There are 4 ways to turn a row about zero (a turn may also mirror it). The second row of each pair is the first, turned, with some noise. The first 28 pairs use one turn. New pairs use 2 turns, one after the other, and a turn may come again.
Known pairs, each followed by its turns in order:
[-2.73 -0.48 -3.04 -1.10 -0.92 -3.42]
[ 3.11  0.59  2.22 -1.26 -2.17 -3.21]	J_157

[-3.69 -3.43  3.54  3.22  2.02 -1.28]
[-2.42 -4.01 -2.58 -5.07  0.15 -0.37]	J_927

[ 1.22  1.09  0.40  1.71 -0.54 -2.91]
[ 2.10 -2.04  1.25  1.71  0.23  0.72]	J_157

[ 2.40 -0.35 -2.84 -1.11  3.74  1.84]
[ 0.61  0.66 -0.47  1.74  0.17 -5.39]	J_854

[ 1.19 -2.72 -1.54 -1.08  2.11  0.23]
[ 0.80  1.71  1.26  0.93 -2.02 -2.45]	J_854

[-2.18  0.39  3.72 -2.56 -0.70  0.77]
[-0.90 -0.38  1.41  4.00  2.06 -0.03]	J_961

[-1.48 -3.15  1.91 -2.74 -0.99  1.65]
[ 0.49  0.23 -1.18 -0.14 -4.89  0.92]	J_854

[-2.72  3.25 -0.97  1.25  2.14  1.97]
[-2.37 -4.22  0.27 -0.85  0.09  1.92]	J_961

[ 1.60  3.01 -3.43  0.60 -1.98 -2.23]
[-1.85 -0.19  1.49 -2.90  3.74 -1.30]	J_854

[ 0.06  3.57 -2.42  0.18 -2.80  0.50]
[-0.66  0.63  1.29 -1.31 -0.71  4.34]	J_961

[-0.29  1.25 -1.75  1.33  1.12 -1.16]
[-0.41 -0.84 -0.65 -1.27 -2.32  0.48]	J_961

[ 3.18  1.06 -0.42 -0.41 -2.23 -3.06]
[ 2.30  3.53  1.60  0.04 -2.75  1.13]	J_961

[-2.85  0.79  1.72 -3.76 -1.37 -3.37]
[ 1.66  0.26  3.51 -4.36 -0.62  2.25]	J_927

[-3.04  2.53 -2.81  3.49 -3.40  2.97]
[ 1.71 -3.20 -2.82 -5.98 -0.28 -0.02]	J_157

[ 2.69 -2.24  0.65 -3.18 -2.08 -0.66]
[-1.97  3.46 -0.47 -1.53 -3.13  0.07]	J_854

[-2.61  2.74  1.27  1.27  3.24 -0.74]
[ 0.99 -1.23 -3.00 -1.52 -1.80  3.36]	J_927

[-0.68  2.66  0.62 -1.33  0.35 -2.05]
[ 2.41  0.17  0.79 -0.68 -0.30  2.42]	J_927

[-0.05 -1.50 -0.06  1.30  1.46  2.48]
[ 0.46 -1.58 -0.68 -1.27  2.01 -1.62]	J_961

[ 0.61 -2.47 -0.75  2.96  3.68 -2.56]
[4.06 2.93 0.82 1.94 0.85 2.52]	J_157

[-0.14 -3.51 -1.16 -3.09  1.23  3.50]
[ 1.89  0.10 -1.41  0.03 -4.88 -3.31]	J_854

[-1.47 -2.99 -0.13  3.55 -2.14 -1.39]
[ 3.21  0.93  2.84 -1.07  0.32  2.81]	J_854

[ 0.45 -2.97  0.43  3.68  0.85  0.21]
[-2.42 -1.47 -2.94 -0.59  1.30 -2.57]	J_927

[ 0.14  2.24 -3.21 -0.14  2.22 -3.40]
[ 2.86 -0.19  4.75 -1.03  0.45 -0.05]	J_157

[-0.75  1.58  3.31  1.33 -1.72  2.11]
[-2.04 -2.95 -2.57  0.25 -1.33  1.80]	J_157

[-2.43 -3.22 -1.91  2.72 -1.93 -2.24]
[ 2.10  0.25 -5.54  0.22 -0.86  1.52]	J_961

[-1.46  2.99  1.86  1.99 -1.75  0.05]
[ 3.90 -1.82 -0.74 -0.44 -1.16 -0.65]	J_927

[-0.33 -0.67  3.65 -1.40  2.70  2.55]
[-3.52  2.08 -0.65  1.33 -1.31  2.71]	J_157

[-1.32  1.11 -0.67  1.23  3.05 -0.38]
[-0.37  0.34 -2.89 -0.43 -0.62  2.17]	J_927

New pairs. What belongs after each?
[ 1.19 -3.00  3.40  1.94 -0.12  1.57]
[ 1.48  0.13  4.02  1.55 -2.81  0.56]	J_927 J_854

[-0.75  1.72 -1.01  2.24 -3.30 -0.30]
[-1.00  0.09 -1.92  2.05 -2.38 -2.97]	J_854 J_854

[-0.65  1.58  0.42  2.78 -3.55  3.38]
[-1.33 -0.69  1.40 -1.85  3.07 -4.34]	J_961 J_961

[-1.93  0.40  3.69 -2.26 -1.13 -2.44]
[ 1.84  0.93  1.26 -2.66  0.77  4.03]	J_157 J_854

[-0.51 -1.68 -2.79 -2.67  3.28  0.47]
[-2.47  0.09 -2.94  1.83 -2.13  2.09]	J_961 J_961

[-2.33  3.36 -2.50  1.42 -3.15 -3.01]
[-1.76 -2.79  3.55  1.36  3.76 -2.02]	J_927 J_157

[-0.20  0.58 -0.20  1.20  2.29 -2.34]
[1.03 0.16 0.08 2.80 0.78 1.95]	J_854 J_854

[-0.57  1.97 -1.05 -1.56 -2.95  3.66]
[-2.85 -3.58  1.16  0.30  2.12 -1.67]	J_961 J_961

[ 3.13  3.03 -0.66 -1.63 -1.60  1.43]
[ 1.23  1.40  3.69 -2.12 -1.13 -1.78]	J_854 J_157

[-0.33  0.80 -3.15  0.21  2.35 -2.27]
[ 1.72  1.68 -0.23  2.57 -2.81  1.18]	J_927 J_927

[-1.61 -3.56 -2.33 -3.07  2.74 -2.65]
[ 3.26 -3.62  1.90 -3.51  2.24 -1.88]	J_854 J_927

[ 2.35  2.55  2.21 -2.65  0.17 -2.80]
[ 3.51 -1.55  2.13  2.48  0.36  2.29]	J_961 J_961

[ 2.19 -0.53  0.41  0.35 -2.79  0.31]
[ 1.23  1.34  0.89  1.30 -1.95  1.78]	J_854 J_927

[ 0.44 -2.33 -0.35 -1.73  1.49  3.30]
[ 2.01 -2.43  0.86 -0.14 -0.19  3.59]	J_927 J_854

[-0.79 -2.76  3.71  3.74 -0.40  1.60]
[1.67 2.86 0.90 2.62 4.52 0.97]	J_961 J_157

[ 3.58 -3.57 -2.25  2.83 -2.67  2.48]
[ 1.37  1.69 -4.46 -4.84  2.20  1.83]	J_927 J_927

[-2.25  2.77 -1.98  1.69  1.39  1.48]
[-1.59 -0.55  3.97  1.71 -1.03  0.72]	J_157 J_927

[ 1.95 -1.41 -2.98  3.52 -2.10 -2.48]
[ 1.07  3.64 -2.20 -0.44  1.06  4.27]	J_927 J_927

[-0.50 -0.60  2.82  3.66 -1.65 -3.40]
[-2.24  3.04 -0.91 -0.76 -1.39 -4.21]	J_927 J_961

[ 0.98  3.08 -1.95  3.65  2.14 -1.43]
[-0.31  2.27 -1.21 -3.33 -3.84  1.06]	J_961 J_854

[ 2.30 -1.84 -3.09 -2.29  3.27 -1.18]
[ 3.63 -0.57 -0.26 -4.24  1.76  0.64]	J_854 J_927

[ 2.59 -3.16  1.81  2.29  3.24  1.65]
[ 0.52  3.47 -0.45  1.09 -4.14 -2.79]	J_961 J_961

[ 2.33 -1.09  2.60 -0.38  0.02  0.97]
[ 1.13 -1.72 -1.99  0.59  0.25 -2.24]	J_927 J_961

[ 3.73 -1.56 -1.17  3.22  2.11 -1.00]
[-1.59 -1.10 -3.10  3.95  1.11  2.36]	J_157 J_927

[ 3.53  0.50  2.53  3.55 -0.10 -1.71]
[ 4.88  2.49 -0.21  2.01  0.69 -1.51]	J_157 J_854

[ 3.56 -0.95  3.59 -2.08  0.50  0.18]
[-2.89  1.03  0.97  2.82  2.60  2.25]	J_961 J_854

[ 1.75 -3.32 -1.37 -2.79  3.12  2.58]
[-3.56 -3.09  3.88  1.10 -0.28 -0.45]	J_961 J_854

[-1.03 -0.52  3.76 -0.81  2.02  0.52]
[ 0.60 -1.49 -0.32 -0.51  2.01  3.53]	J_157 J_961

[ 1.72 -3.37 -2.41 -3.21 -3.27  2.11]
[-3.02 -2.75  4.89  1.22  1.62 -0.72]	J_157 J_854

[ 0.01 -1.48  2.70 -0.39 -1.09  0.25]
[ 1.40 -1.37  0.78 -1.47 -1.73 -1.06]	J_961 J_961

[-0.63 -1.18  0.82 -1.95  1.48 -2.84]
[ 3.09 -2.45 -0.19 -0.78 -0.51 -0.79]	J_961 J_157

[-0.96  2.39  1.55 -1.84 -3.75  0.44]
[-2.35  2.03  2.15  0.41 -3.88 -0.53]	J_854 J_927

[-3.03  0.63 -1.42  3.14  3.76 -3.09]
[-1.49  3.89 -4.85 -0.97  0.30  0.24]	J_157 J_854

[-2.42 -2.52 -3.74 -3.62  0.31 -2.42]
[ 2.61  3.80 -1.61 -0.98 -4.23 -0.97]	J_961 J_927

[-2.00 -2.95  2.18 -0.76  1.78  1.74]
[-0.08 -2.71 -1.15 -3.22  2.63 -0.56]	J_157 J_854

[-3.73 -2.87  2.47 -3.17  2.11 -0.92]
[ 1.12 -2.00  0.89 -0.99  0.05 -5.96]	J_854 J_927

[-2.86  3.68 -1.03 -0.68 -0.04 -3.24]
[-1.42  3.11 -1.17 -0.71 -2.89  3.20]	J_157 J_854

[-3.24  0.31 -0.82  1.73  1.76  3.18]
[-1.93  0.41 -3.85  0.02  1.31 -2.48]	J_961 J_961

[-2.91  0.79 -3.44  0.27 -3.33 -3.04]
[-6.16  0.50 -1.27 -1.79  1.66 -1.08]	J_927 J_854

[-0.34 -1.69 -0.85  3.00  3.65 -1.64]
[ 4.20 -2.08  1.83  0.50 -1.26 -1.70]	J_854 J_961

[ 1.18  1.78 -0.65  3.21 -3.71  1.73]
[-2.08  2.43  0.73  2.98 -0.33  3.75]	J_854 J_927

[-2.93  0.38 -0.01 -2.32  3.32 -0.29]
[-0.12  0.18  2.83  2.80  1.68  2.98]	J_157 J_961

